The rows of a group lie close to one hidden flat surface of 8 dimensions, which passes through zero. Surfaces can cross.
In the rows, zero is written as 128.
Some rows, each with its group after it:
[165 173 147 105 142 114 135 149 110 159 172 136 177 146 110 186 166] | L
[113  96 179 125  83 140 101  81 114 131  96 101 130 112 109  85  99] | E
[150 118 106 160 100 188 120 185 141 138  77 141 165  67 175  64  67] | C
[ 80  66 128 172 144  98 117 111 104 134 123  84 139 102 127 105 129] | H
[170 187  95 152 146  66 114 160 134 143 165  76 103 142 149 132 159] | H
[146 123 201  84 155  77 121  85  98 119 150 165 140 144 139 127 135] | H
[165  91 159 113 148  42  82 118 137 106 162 141 152 143 137 157 160] | L
[167  77 127 104 154 139 141 110 200 130 123  70  88 131  85 172 138] | L
[183 149  89 102 124 147 155 178 119 148 111  65 121 120 149 146 109] | E
[160 165 175 128 174  81 135 134  82 154 200 164 136 123 147 153 152] | X
[141 145 155  88 112  63 105  69  93  91 121 133 136 167 149  76 115] | H
[ 86 116 121 101  46 130 103  99 159  76  81 173 134 162 119 128 146] | H
[ 86  77 159 131 163  77 150  77  95 116 141 108 100 128 145 116 143] | C
[137  81 117 116 156 177 124 143 122 128  93  92  88 114 104 135  74] | L
[141 154 103 149 118 126  99 156  93 134 119 118 158 114 145  83  88] | X
[121 167  76 114 138 144 145 189  97 125 101 160 165 149 149 127 115] | E
[156 116 144 135 181  88 151 125 124 135 160 129 117 111 162 125 138] | C
[ 47 108 110 167 127 155 145 125 115 141 104  93 100 118  99 114 130] | C
[ 51  93 165 117 120 176 138 151 112 141 102 180 152 127  90 172 152] | H
[ 93  85 107 185 154  81 122  86 102 108 186 144 161 123 132 118 131] | M
[134 160 141 132 134 147 136  91  62 145 160  97  63 121 108 120  88] | X
[208  89 112 122 137 111  94 153 135 118 181 121 128 110 135 194 111] | L
[ 84  31 153 180 125 153 105 101 125 120 113 129  99  66 131  87  81] | M
[124 166  84 236 154 137  92 121 183 138 190 141 104 117  96 110 131] | M
[ 71  93 114 174 106 147 119 145 149 134 118 108 119 107 109 148 157] | X
[127 151 126 188  94 155  80 156 167 169 102  84 153 102  97  89 131] | E
[157 179  91 145  97  91  82 151 151 119 123 143 182 151 141  97 134] | M
[ 96  85 172  85 116 159 158 108 102 126  87 134 135 123 122 134 114] | X
[140 158 119 135  75 134 129 124  78 135 141 128 177 106 162  91 104] | L
[134 125 177 120 154  92 123 106 130 132 153 128 109 134 117 137 154] | C
[142 151  84 145 110 169 118 168 115 149 103 109 167 114 130 101  98] | L
[ 96 158 112 199 114 179 104 151 194 163 126 121 124 111  72 119 150] | E
[127  88 155 112 174 134 163 166 128 145 119 115 112 107 139 158 140] | M
[137 156 102 130 161 109 144  76 112 118 125 117 144 149 136  54  88] | H
[160 115 104 155 148 157 154 160 126 141 119 110 125  76 173  91  87] | C
[142 116  77 115 136  98 139  75  54 108 157  33 106 146 129 125  87] | C
[ 67 151 126 124 126 152 144 106 126 138 134 115  89 160  69 174 162] | C
[165 161 126 110 127 158 132 117  90 153 146  72 108 130 110 138  92] | C
[125 109 147  98 114 134 133 140 197 113 105 135  89 138 119 164 171] | M
[141 190 187 139 170 148 127 154  96 209 136  91 138 114  81 117 135] | E
[137 163 200 140 154 115 105  95 184 158 119 133 101 124 100  87 151] | E
[108  91 161  97 119 112 123 114 114 116 106 141 138 138 134 132 133] | M
[ 91 149 155 101  63 145 103  73 134 103 105 161 113 161  93 122 130] | M
[130 182 162 104 180 115 120 176  97 156 134 203 192 154 122 144 146] | H
[ 91  95 104 136  46 119  89 144 163 114 115 115 177 142  98 179 192] | E
[191  75 161  74 186 107  96 142 107 141 120  83 151 129 105 146  92] | L
[138 165 123 138  97 190 150 166 100 147 157 201 158  99 152 154 116] | X
[ 71  38 164 160 133 125 104 128 164 110 106 160 113 107 121 127 147] | M
[135  88 169  92 128  98 134  73  76 103 132 141 116 124 158 102  91] | E
[ 90  82 122 101  58 205 141  95  95 115  67 117 118 114 116 101  63] | X
[103 107 148 114 159  68 117  96 176 110 111 102  93 169  95 139 180] | X
[ 97  62 158 123 129 174 181 150 135 149 112 120 136  76 135 164 145] | X
[138  95 160 127 159  56  89 120 109  99 161 170 124 135 153 133 130] | L
[111  69 160 132  68 127  78 183 104 135 118 126 137  97 137 177 154] | H

New rows, each followed by its group:
[ 96 137 176  83 156 149 131 138  46 137 138 181 117 144 109 173 114] | L
[158 137  91 119 133 140 155 155 119 139 150  82 123 125 130 189 142] | E
[103 175  21 134 104 145 119 185 117 110 104 127 173 172 120 142 127] | C
[133 121 152 124 156  89 105 120  56 130 119 139 186 126 151  64  86] | H
[ 94  98  90 131 132 125 138 111 127  66 128 203 124 147 160 117 108] | E
[135 164  99 100 131 183 154 125 122 135  93  99  95 141 112 117  85] | X
[148 151 112 119 152  75 114 164 136 109 112 169 164 151 171  96 133] | E
[111 162 157  95 151 140 132 147  88 141 118 176 161 144 121 125 121] | H
[ 81 125  99 164 154 147 139 153 163 135 117 150 154 132 104 137 156] | H
[118 170 122 132 147 103 126 121  84 139 128 106 135 150 126 101 124] | H
[105  98 124 161 112 131 105 111 106 118 138 135 144 109 120 109 110] | E
[152  85 112 143 157  80 132 101 107  93 188 138 127 117 167 132 111] | E
[133 114 134  75  98 129 131  99 156  92 100 175 147 159 133 127 128] | X
[ 67 105 127 127 120  83 112  90  89 108 121 123 139 168 107 121 150] | C
[173 156 140  89 170 105 161 135 168 119 124 134  92 147 151 138 140] | E
[169  94 155  96 148 147 173 118 100 125 121 144 115  88 180 107  73] | C
[196 151 131  82 147  89 150 154 187 124 110  95  99 146 161 142 158] | E
[178  85 165 103  79  97  88  82 142  95 127 133 137 111 155 105  97] | C
[ 69  85 128 128  87 161 132  95  99 110 128 137 130 123 102 154 123] | E
[ 81 164 101 146 170 137 163 120 156 134 136 133 113 165  93 134 167] | H
[ 85 137 109 129 160 159 113 171 139 136  75 144 134 150  93 124 122] | L
[128  37 121 157 133 158 151  97 135 122 129  95 119  75 136 108  82] | H
[ 86 154 132 119  98 145 118 109 118 113 124 165 114 154 100 143 138] | X
[124 130 156  69 147 114 162 153  80 137  99 131 164 145 144 161 141] | M
[106 161 164 121 187 125 153 174  78 162 120 182 165 129 142 118 135] | C
[190 110  95  85  63  89 131  88 182  78 132  86 128 147 154 148 150] | M
[145 119 101 149  91 124 102 110 133 104 135 110 118 118 136 101 102] | X
[121  97 208  85 100  95 106  68 109 123 114 114 123 138 117 119 143] | E
[ 82 159 156  85 106 159 130 147 100 144  71 140 145 151  98 141 144] | E
[ 61  60 176 115 109 142 121 107 105 120 100 169 159 123 105 138 131] | H
[ 98 102 153 142 175 100 133  94 135 121 100 107  76 126 137  68 113] | L
[162 132 140 149 204 105 127 184 159 151 165 174 183 118 137 150 158] | H
[ 93 137 135 156 124 114 153 100 149 112 132 134  87 129 150  88 143] | L
[ 84 152 105  88 136 170 187 170 113 140 104 139 153 156 112 196 170] | M
[ 80 104 117  85 110  94 122 139  55  90 113 177 186 170 148 158 136] | E
[102 169 123 107 114 148 150  99 130 124 137 149 118 171  93 159 161] | M
[161 102 135 171 151 125 104 161 201 144 124 112  80  88 131 122 132] | M
[156 148  80 176 149 118 106 187 125 149 116  85 164 106 146  93 113] | X
[147 120 106 154  96 122  74 154 163 119  96 125 150 107 144  79 112] | M
[131  68 119 138  98  98  80 120 161  88 115 135 139 125 142 120 122] | L
[113 105 161 129 131 162 175 132 137 143 157 158 123  97 125 185 161] | X
[ 68  78  70 161  87 139 127 106 129  90 132 145 165 134 125 129 122] | M
[187 127 167  72 122 127 128  81 127 101 127 181 148 135 157 106  85] | H
[114 120 127 138  98 207 144 147 178 141 100 145 100  96 114 138 122] | C
[ 94  52 209  61 113 159 181  67  94 124 108 151 116 109 123 155 123] | X
[151 152  93 121 118 105 101 150 127 113 126 148 174 150 143 126 125] | C
[ 64 154 124 112 177 140 181 150  93 132 124 169 131 163 116 154 160] | C
[147 162 144 112 131 129 137 139  93 151 145  98  85 125 127 163 127] | H
[127  76 145 174 110  96  94  88 173 125 138  83  95  94 125 100 137] | C
[141  78 130  94  97 144 130  97 189 119 106  91 130 136  89 166 149] | L
[134 112 132 160 155  98 120  89 144 134 169  51  41 123 112 138 140] | X
[ 88 105 149 176 137 137 141 158 183 138 116 157 114  98 139 117 162] | C
[ 79  86 203  74 131 147 166  91  87 133 107 152 124 127 110 153 133] | X
[204 147 108 122 123 116 118 144 175 117 144 151 149 120 162 120 114] | H
[112 146 172 129 192  85 148 146 157 142 152 184 126 145 128 158 195] | C
[ 78 145 132 154 195  99 154 135  54 160 141  94 129 132 122 111 132] | C
[ 86 173 118 141 140 163 142 155 156 135 111 177 125 145  99 135 148] | E
[125 116 150 139 165 150 158 151 130 158 154 118 100 107 110 184 154] | H
[156 140  96 164 102 101  95 138 170 109 165 153 138 129 145 128 148] | X
[170  72 146  91  88  92 118  94 137  97 114  96 125 122 162 113 116] | M
[176 142 163 154 160 147 117 126 137 162 145  95  63  87 127 103  87] | M
[ 86 140 117 127  84 174 126 130 105 124 108 151 131 128 115 125 109] | X
[153 155  87 164  61 135 131 127 117 131 139 110 163  91 176  78 108] | L
[130 132 131 121 180 106 111 169 145 144 120 143 146 158 101 146 151] | L
[111 127 117 142  83 195 116 118 107 141 100  77 103 105  91 109  85] | C
[141 157 136 174 133 135 131 154 109 155 202 156 126  96 142 165 151] | X
[110 162 113 111 167 149 168 135 139 116 120 188 101 150 137 138 128] | E
[113 138 184 111 142 153 135  81  91 130  89 161 106 119 130  50  65] | E
[187 109 150 129 148 108 106 169 115 145 147 139 159  91 158 137 115] | H
[137 160 153 108 163 110 127 141  91 123  92 175 143 141 161  68  88] | E
[ 87 111 151 145  56 136  95 101  76 112 155 172 137 110 135 119 118] | X
[ 95 157 135 111 167 136 131 157  80 156  76 106 145 153 104  99 111] | X
[106 147  85 148  83 134 102 178 160 123 106 132 141 136 123 147 152] | H
[185 151  97  83  98 111 102 121  88 106 128 124 169 148 143 123  88] | C
[123 174 155 124 120 105 160  97 125 134 168 150 134 137 129 140 182] | L
[111 108 124 143  77 149 105 107 174 119 118 123 104 125 102 136 148] | C
[ 95 140 157 153 174  86 115 166  98 160 140 120 149 130 119 131 166] | X
[ 88 124  80 177  97 155 110 162 146 140 155 128 159 126  85 177 167] | E
[131 154 116 140 111 111 113 146 113 126 154 157 154 131 153 135 141] | L
[111 147  92 180 121  83 100 162 184 104 153 181 136 143 152 129 176] | L
[140 182 112 126 155 127 111 150  70 154 111 108 146 139 127  87  83] | X
[ 55 147 152 139 130 144 125 105 135 153 135 110  80 156  47 175 185] | C
